The rows of a group lie close to one hidden flat surface of 12 dimensions, which may be shifted away from zero. Surfaces can cross.
In the rows, 128 means zero.
Some rows, each with its group after it:
[167 102 136 115 134 112 117 165 151 131 129 153  59 132 102 166  79] -> H
[119 123 169  46 132 119 150  71  60 117 120 160 125 119 147 107 124] -> W
[177 152 176 119 160 115  95 150 141 126 121 187 130 118 103 126 113] -> A
[152 144 156 166 107 132 116 147 110  90 159  88 125 161 143 105 139] -> A
[105 108 122 125 113 130 135  62 108 117  93 160 126 141 157  66 120] -> W
[134 144 126 112 104 135 131 196 118 137 128 158 141 148 145 132 119] -> A
[142 149  92 130  71  78 107 116 133 104 122 115 139 152 123  87 142] -> H
[134 130  73 135  85 145 109 146  85 143 149 118 126 131 156 127  58] -> A
[129 136 110 143 143 117 161 144 131 130 140 113 123 110 127 157 140] -> A
[ 85 120  94 133 134 150 172 102 133 130  77 103 132 147 160  88  92] -> W
[115 113 128 143 130 100 174  93 155 145 124  87 102 159 210 144 129] -> A
[128 135 101 128  87 119 160  92 130 121 101 163 189 126 140 149 102] -> H
[110  97 124 159 203 121  95 124  92 108 116 127  93 130 133  78 155] -> W
[135 103 199 148 131 113  95 116 157 137 148 107 173  91  96 134 152] -> Z
[ 96 138 134 129 112 166 110 131 146 123  92 154 139 150 177 111 102] -> W
[161 166 193 137 124 130 135 150 143 146  92  74 140  76 120  96 107] -> Z
[111 158 114  77 104 114 133 101 151 129 129  96 130 161 153  72  62] -> W
[124  79 201 160  78 199 132 129 110 159 137 210 171  91 133  90 101] -> A
[144 144 147 107  78 107 127 123 106 136 102 154 130 132 175 136 162] -> Z
[146 123 178 105 133 115  84 157 136  88  41 112  84 158 123 132 160] -> W
[175 165 125 145 154 102 121 157 106 131 100  77 142 139 135 142 133] -> Z
[132 175 150 150  88 170 114 150 118 149 159 123 158 129 178 118 126] -> A
[151 179 141 143 179 128 137 137  87  77  99  83 109 156 158 134 127] -> Z
[ 92 110 125 125 133 152 164 105 131 180 119 119 146 117 179 110 117] -> A
[125 159 145 109 135 109 194 167 130 145 124 140 146 160 181  93 131] -> A
[142 117 123  91  74 124 164  96 126 133 104 149 152 146 100  91 102] -> W
[118 122  91  90 170 139 117 224 133 151 109 119 146 160 116 203 109] -> H
[140 142 153  79 106 147 139 136 133 123  78 148 142 167 129 162 135] -> W
[ 78 116 103 111 121 112 156  94 139 130  95  60 104 129 161  87 106] -> W
[115 124 125 122  98 147 148 150 138 116 107  80 121 110 109 135  98] -> W
[136 154 143  88 111 140 119  71 102 108 138 149 143 150 120  85 110] -> W
[140 107 139 139 139 156  80 144 130 127 166 124 125 115  62 111 113] -> Z
[109 102 125 107  87 175 102 162 155 170 108 185 143  96  87 133 148] -> Z
[116 139 147 115 122 144 133 159 123 124  71 127 130 134 161 174 153] -> Z
[154 126 112 154 118  94 138 123 129 126  99 126 125 136 154 164 135] -> Z
[135 132 126 123 132 106 136 157 150 135 132 138 133 128 105 111 130] -> Z
[184  98 154 145 130 134 164  79 145 153 144 183 136 105  82 172  96] -> H
[144 167 123 115 129 128 152 155  79 104 124 141  95 151 153 121 141] -> Z
[105 102  99  91 106 122 155 157  97 107  96 140 108 135 137 172 127] -> H
[ 94 131 117 107  82 140  96 106 165 113  90 127 135 124 124 110 120] -> H
[168  88 131 119  97 121 149 131  90 130 148 154 141 102  37 129 140] -> W
[123 128  92 166 112  90  91 105 192 131 139 120 145 124  86  75 130] -> Z
[109 114 131 170 120 152 121 127 131 122 113 116 136 111 159 143 105] -> H
[ 96  86 122 141 176 143 169 138 104 114 130  81 125 123 103 151 176] -> A
[115 163 102 132 169 116 137 155 178 157 129 125 151 101  93  98 141] -> H
[176 117 167 125 144  81 152  84  84 140 148 104 121 120 162 127 106] -> Z
[138 144 160 109  93  94 175 164 182 151  96 104 119  68 119 127 101] -> W
[ 83 162 115  84 122 134 131 135 123 113  90 145 185 130 121 122 162] -> H
[163 130 161 151 121  98 126 138 121 100 151 107 111 127 131 145 112] -> Z
[120 138 127 123 128  94 120  96 122  78 122 132 116 162 125  70 149] -> A
[121 114 135 156 115 137 158 103 114 124 150 140 132 111 140 101 109] -> A
[123 126 123 122 182 137 129 171  94 138 131  94 124 143 137 129 134] -> H
[114 140 119 112 109 101 111 142  90 104 101 128  99 124 145  60 144] -> H
[133 142  74 161 147  84 145 122 116  95 150 171 111 134 152 169 148] -> H
[137 130 169 134 143 118 112  58 105 106 165 128 122 126 133  79 122] -> Z
[111 130 147 114 115 144 142 162 131 129 130 182 146 114 135 183 166] -> A
[ 99 110 103  96  95 128 162 106 102 119  89 169 122 105 128 134 141] -> H
[109  81 163 143 111 159 126 145 122 157  96 135 149 155 167  98 157] -> A
[127 121 109 165 178 126 153 166 128 125 116 108 108 122 123 102  99] -> W
[142 112 117 133 117 109 138 153 154 123 137 143  95 115  92 171 129] -> H

New rows. What belongs after each?
[132 112 135 172  77 133 145 117 112 119 116 113 146  94 132 109 133] -> H
[107 115 161 127 136 142 179 130 134 124 138 138 132 128 153 157 135] -> A
[160 171 108 150 156  82 127 155 137 107 137 189 134 139 150 138  99] -> H
[ 57  88 114 177 141 177 130 116 145 144 122  95  90  49 131 125 166] -> H
[103 111 129  86 140  99 154 145 121 158 162 140 127 104 149 133 101] -> W
[132 128 128 133 101 153 162 109 109 151  88 177 113  90 151 131 123] -> Z
[103 136 158 141 109 163 129 161 151  99 112 152 169  88 108 177 150] -> H
[143 145 118 180  96 171 110 118  99 117  79 143 128  88 137 152 168] -> Z
[133 141 171 131 119 148 105 148 108 112 134 158 148 144 133 104 164] -> A
[132 174 123 143 141 117 112 141 171 128 128 154 175 119 110 116 129] -> H
[140 114  87 137 102 146 150  97 152 155 120 134 175 141  54  70 145] -> W
[119 132 128 122 100  74 110 153 169 135 160 113 105 119 166 125  89] -> W
[145 168 139 113 155 132  81 116 123 115 139 109 130 145 119  87 103] -> A
[138  99 149 113  97  97 124  87  94  93 110 110  86 108 117 130 151] -> W
[124  99 117 151 203 137 152 139 137 138 159 130  54  90 107 176 153] -> H
[155  99 162 156 109 117 110 125 123 126 120 136 111 164 170 129 108] -> A
[152 134 131 162 128 100 139 156 121 141 113  90 132 152 141  53 130] -> A
[132 109 134 143 130 136 152 120 118 103  63 107 102 113 107  97 127] -> W
[115 148 154 133 170 167 178 119 109 140 118 138 147  64 116 121 143] -> W
[130 134  95 140  94 102 160 109 152 116 145  83 112 149 160 160 109] -> W
[146 150 131 144 158 107 135 125 111 118 145 107 132 143 135 110 135] -> H
[116 151 118 112  87 113 148 137 175 153 124 157 136 112 150 114  94] -> A
[143 109 159 144  97  87 122 143 147  91 117 162 106 163 151 154 158] -> A
[151 128 115 145 153 116 105 120 130 120 141  85 100 131 120 141  94] -> A
[151  71 107 127 137 115 132 176 101 105 125 160  98 131  91 197  93] -> A
[133 103 138 182 142 117 119  80 106 106 146 104  45 110 172  86 113] -> H
[101 107  97 119 118 143 180 110 125 139  99 110 137 136 137 114 105] -> W
[170 154 100 155 111 100 124 135 106 117 117 136 114 140 142 127 142] -> Z
[120 108 136 114 126 122 137 126  71 104 120 118  84 131 143 118 146] -> H
[ 74 131 132  91  74 114 108 133 193 113  98 199 137 150 149 106 169] -> Z
[ 93 118 107 129 103 129 153 145 169 140 118  94 139 102 100  89 123] -> A
[135 105 144 136 125 136 130 176 119 123 119 110 102 116 120 146 113] -> H
[157 146 158  77 142 112 156 122 166 135 135 145 118 114  50 109 143] -> H
[130 108 118 113 136 106 122  98 118 102 122 155 111 136 116 122 105] -> A
[ 83 144 104 137  99 123 167  80 123 103 100 170 160  88 148 125 148] -> H
[177 130  96 173 127 101 132 109 142 108 115 165 129 195 111  80 113] -> W
[110 104  98 121 137 125 139 154  62 119  97 100 115 154 185 133 105] -> H
[121 119 136 119 119 142 121 132 112 108 107 187 123 110 124 151 133] -> H
[138 129 142 113 140 136 132 147 112  98 110 142  98 153 150 167 106] -> Z
[109 124 104 130 113  96 154 153 132  92 124 126  75 105 120 145 155] -> H
[113 147 104 156 154 156  99 143 154 122 106 131 140 185 143  89 115] -> W
[126 124 150 142 134 119 170 134 144 145 123 127 134 130 159 118 140] -> A
[127 136 119 116 141 138 147 124 101 111 100 169 112 146 165 156 139] -> Z
[145 131 135 105 142  46 100  83 116 111 170 101  79 143 150 116 153] -> W
[ 96 149 143 153 141 151  84  68 145  69  94 143 134 142 145 109 155] -> Z
[111 118 136 105 107 109 135  77 123 125 123 112 118 105 134 116 149] -> W
[156 147 158 118 107  83  69 101 122 124 132  92 149 153 146 100 157] -> Z
[102 153 115 165 125 151 142 162 137 123  92 186 206  85 154 158 105] -> H
[147 154 159 161  92 149 103 153 117  98 160 134 148 112  94  83 131] -> A
[102  97 118 133  87 101  83 113 160 126 116 102 148 150 149 178 177] -> Z
[173 116 132 137 174 126 113 132  81 131 131 139 122 130 114 114  90] -> A
[123  98 129 157 165 140 131  78 115 150 127 119 122 109 160 155 141] -> A
[103 122 116 117 122 149 150 149 120 106 124 164  94 142 140 140 134] -> Z
[ 97  92 117 160 113 164  82 154 125 147 101 111 103  92 136 112 122] -> H
[141 186 164  99 101 129  92 129 153 138  68  92 138 127 150  54 121] -> Z
[123  86  81 124 125  99 114 105 114 146  93 161 110 132 148 130 113] -> A
[149 128  72 124  76 134 108 163  74 131 168 102  83 143 114 117 147] -> Z
[ 89  98  78  88 128 143 151 138 113 149 111 213 129 156 142 162 164] -> Z
[132 133 105 121  96 147  86 133 127 121  99 184 115 149 133 133 132] -> Z
[109 111  98 152 119  95 106 128 141  89 169 119 128 156 112 138 171] -> Z
